The rows are grouped in 3 different ways at once. Each group adds its own fixed numbers to the row, and there is some noise. The rows also spread widely along 7 directions, which tell nothing about the answers.
Known rows, each followed by its group in each grouping:
[ 10 -16  -7  15  10  44 -24  24 -38   2  11 -12  28  23  19 -27 -11]
(2) lobab Lon
[ -2 -36  -7 -30  -6 -30  -2  35  11  14  24  16  55  -4  28  -5 -14]
(1) zep Lon
[  2 -21  -7  -2  -1   1  -3  24   7  -8   5  28  -2 -24 -11   6 -19]
(2) Pitep lapo
[-14   8 -12  22 -34  10  12  -3 -15  20  -3  28   1  -9  -3  -5 -24]
(0) zep tadiv
[ -5 -59 -15   5 -13  20   6  29  -7  25  11  10  49  -9  26 -45 -36]
(1) bisa tadiv
[  0 -32  37  20  14  36   2  -2   4 -20  21   8  -9  28  17 -50  -3]
(0) gel pep
[-31   8  39  18  -4  34   2  -9 -44  13  14 -38 -20  19  -1 -25  -6]
(1) Vev pep
[ -8  10  27   1 -11   8   6   8  19 -26  -1 -22  -5 -11   9  22  22]
(1) Pitep fudev
[ -3  13 -13   9 -11  26  -9  18 -14   4   1 -28  18   0  23   7  -4]
(0) lobab lapo
[ -5  -4  43  11  10   6   0  -6  -8 -19  -9  11 -33  -6 -13  12  -4]
(2) gel timi
[ 17  -7  27   4  40  11 -19   1  -9 -18  24   2 -19  31   0 -23  12]
(0) Vev fudev
[  8  -9  12  11  -8  24   5   0   4 -14  -4   6 -12  -3   4  -7   6]
(0) bisa timi
[ -4  29  -5 -28 -16 -15   5  10 -30  -1  17 -25  28 -13  32  34   5]
(2) Vev Lon
[  3 -15  -1 -23  33 -15 -19   8  15 -10  37  27  -2  14  -3 -16   8]
(0) Pitep lapo
[ 44  10 -22  52 -22  60 -12   8 -11  -5 -12   3  10  27  16 -20   6]
(0) zep Lon
[ -5  -4   8  13 -16  30 -11  16 -39   2 -13 -19 -15  -1  15   6 -11]
(0) Vev Lon
[  1  -4   2 -16  48  -7 -35 -12 -25  15  15  17 -22   7 -15 -14  10]
(0) bisa Lon
[  7  33  -3  42  -8  41 -12 -14 -42  11   5 -23   3  30  15 -31   6]
(0) gel lapo
[-16  -2  33 -34  18 -15  -7  14  -8 -16  -7 -20 -25 -28  -8  43  18]
(2) Pitep timi
[ 30 -26 -31  -5  26  -3 -31  19 -12  -5  -5  25  -2  10   2  -6 -12]
(0) Vev timi
[ -8   0   3 -11 -10 -13  20  -2  27 -21  40  40  15  -5  10  -1  -8]
(2) lobab tadiv
[-16 -11  27 -45  30 -30 -10  21   8  -8   9   6 -20 -35 -11  42  -8]
(2) lobab lapo
[-23 -18  51 -17  10  -1   7   8 -28  -7  24  -4  -6   0   7 -10 -12]
(2) Vev timi
[ 32  14 -36  -9   7  18 -26  16 -13 -16  14 -24  32  18  30   3  33]
(2) Pitep Lon
[  5 -35 -20 -21 -18 -11   7  31  -1  -8  23  17  51   2  45  -8 -16]
(0) Vev Lon
[-19   2  16  25  17  20 -29  -8 -26  21  14  12 -28  22 -37 -40 -11]
(1) Pitep lapo

New rows, each followed by its group in each grouping:
[-24 -31  19   6  -3  11 -11  16  -2   1  -5  19 -13  -2 -22 -20 -16]
(1) Pitep timi
[ 13  -3 -11  35   8  39 -29 -14 -23   7   2  30 -13  21 -14 -40  -5]
(0) bisa Lon
[-13  26  -9 -15  18  -8 -37   4 -43  33   4 -39  -5  -1 -12  15   8]
(1) Pitep lapo
[-16  15 -14  26 -39  12   9  -6   8   1  15  17   8   0   1 -11  -3]
(1) Pitep tadiv
[ 13  -2   5   0 -13  17  16  10  21 -37  17 -10  -2   6  35   7  14]
(0) Vev pep
[ 15  28 -37   8   8   7 -15  -8 -29  11   1 -21  16  20  35   5  21]
(0) gel tadiv
[-15   0  14   1 -23   1  13   7 -10   1   7 -11  19 -11  29   3 -13]
(0) gel lapo
[ -7 -25  21  20  -3  30 -13  15  12 -11  -1  13 -24   5 -16 -12   2]
(1) Pitep Lon
[ 23  -3 -33  19  15  24 -26  -4 -22  17 -12   9 -18   2  -2  -8  -1]
(0) bisa tadiv
[  4  24  -2  47 -11  37 -24  -4 -20   8 -13 -10 -37   9 -33  -6   2]
(1) Pitep lapo
[-21 -18  25 -42  -5 -33  13  14  -4  -8  20  19   4 -25  13  24 -12]
(2) Vev Lon
[ 11 -31 -30 -34   1 -20   0  18  -4   2  24  12  48 -23  32  -4 -25]
(2) bisa pep
[  4  -8 -10   4 -20  26   1  22  -7 -12  -2 -13  25   4  24  -6  15]
(0) Pitep timi
[ -2  -4 -36   6  13   0 -38   9 -29  25   2  22   9   3  -6 -13 -29]
(0) lobab lapo
[ -6  -6 -23 -14  37 -15 -28   2 -16  21  14  31   6   8   0 -13  -9]
(0) lobab tadiv
[ -7 -23  25   8 -36  32  33  17   6 -11  25  -5  35  -8  38 -31  -9]
(0) bisa lapo
[ 27   8 -42  18   4  16 -14   0 -10   0   8  -5  28  28  37 -17  13]
(0) gel tadiv
[ -2 -20  30 -37  30 -26   3  12   4  -7  42   7  22   4  22 -10   0]
(2) gel lapo
[ -8 -23  18 -14  29 -12 -14  12 -25   3  13   7  -7   4   1 -12 -13]
(0) Vev fudev
[ 17  17 -23  18 -16  21 -14  11   2 -10  -7 -16  25  14  14   4  11]
(1) lobab timi
[ 17 -10 -45 -25  42  -6 -46  19 -57  42 -22 -19  -3 -23   0  22 -14]
(2) bisa tadiv
[-14 -56  44  22  -9  32  31  16  24 -23  23  33   5   9  24 -47 -12]
(0) gel tadiv
[-15 -28   0   2 -17  -1  13  26   4  12 -16  -5   7 -29  20  23 -21]
(1) gel tadiv
[  0  20  34  28   6  31 -13 -20 -28   3  11  -7 -21  34 -11 -29  16]
(0) zep timi
[-17  -8  23  36  12  20 -28  -5 -50  28  -4   1 -24  22 -32 -41 -37]
(1) Vev fudev
[-10  21  -5  11  -7   3   2  -3 -29  22   6 -28  14   7  23   1  -3]
(1) gel tadiv
[  7 -24 -26  20 -10  27 -14  12 -11   9 -28  26 -15 -23 -10   2 -25]
(0) bisa Lon
[ 17 -30  -3  13 -20  27  21  16  19 -19   1  23   8 -18  11  -6 -13]
(2) bisa tadiv
[-11  -9  -7  -8  41  -4 -31  -2 -17  22  32   2  -6  27 -15 -38   8]
(1) Pitep tadiv
[  6  39   9  32 -16  26  -6 -16 -25   7   0 -11 -20   9  -8   0   9]
(0) zep lapo
[  9   2 -39  -5  -9   0 -18  25  -3  -1 -11   8  25 -17  20  30  -5]
(0) lobab Lon
[-43  10  28  -3  12  -8 -19   0 -24  28  19  -3 -21  -2 -30 -12 -11]
(1) Pitep lapo
[ 19 -34 -10  25  15  45 -13  27 -14   1 -22 -16   0   4  19  -8  -4]
(0) gel tadiv
[  6 -10  18   7   9  24   6  15   0 -14  -7 -31 -13  -3  32  22  19]
(0) gel tadiv
[ 16 -18 -55   0  -3   1 -16  26   7  -1  -3  18  17  -8  13  10   0]
(0) Pitep tadiv
[-20  -6  36   4 -21   6  13  16   0  -4 -10 -19 -24 -27  -7  33 -23]
(1) Vev lapo
[  6  -3  32  23  12  32  -8   3  -4  -8   5  -7 -17  15   4 -17   7]
(0) gel lapo
[-13 -10   8   5  12  14 -14   5  -7   0  25  13  -6  16  -7 -28   3]
(0) Pitep lapo
[ 32  32 -32  14  14  -5 -36 -11 -23  11 -14   1  -8   8  -2  19  11]
(0) zep fudev
[ 28  -5 -50  -9  -7 -10 -15   8   9  -5 -17  33  16 -19   9  17  -5]
(0) bisa timi
[-27   1  37  14 -24  27  32   5  15 -20  30 -20  16   7  26 -13  10]
(1) lobab tadiv
[ 26 -24 -47   7 -31  25  13  26  19 -10 -22   3  23 -30  34  20  -8]
(0) bisa tadiv
[ 11   9 -16 -16  27 -22 -32  -2 -21   1  -8  21 -27   2 -14  22   0]
(0) Vev timi
[ 28  -6 -27 -18  -8 -15  -3  28  22  -5  13  16  34  -8  28  18   1]
(0) zep lapo
[ -6 -11  40   2 -18  20  17  19  35 -38  11 -30   6  -4  20  10  23]
(1) Pitep fudev
[ 26  -3 -12  37 -37  50   1  23 -17  -4  -7 -16  28  18  34 -12   5]
(0) zep Lon
[ 30  18 -44  18  -4  28 -19 -11 -15   0  -5  -9  11   4  15  -4   6]
(0) bisa pep
[  5   0   7   6  -5  11  10   5  28 -35   6  19 -24 -12 -11  22  15]
(2) Pitep tadiv
[-16 -38  21   7   0  36   5  27 -14  -5   3  -2 -10  -5   0 -14 -12]
(2) Pitep tadiv
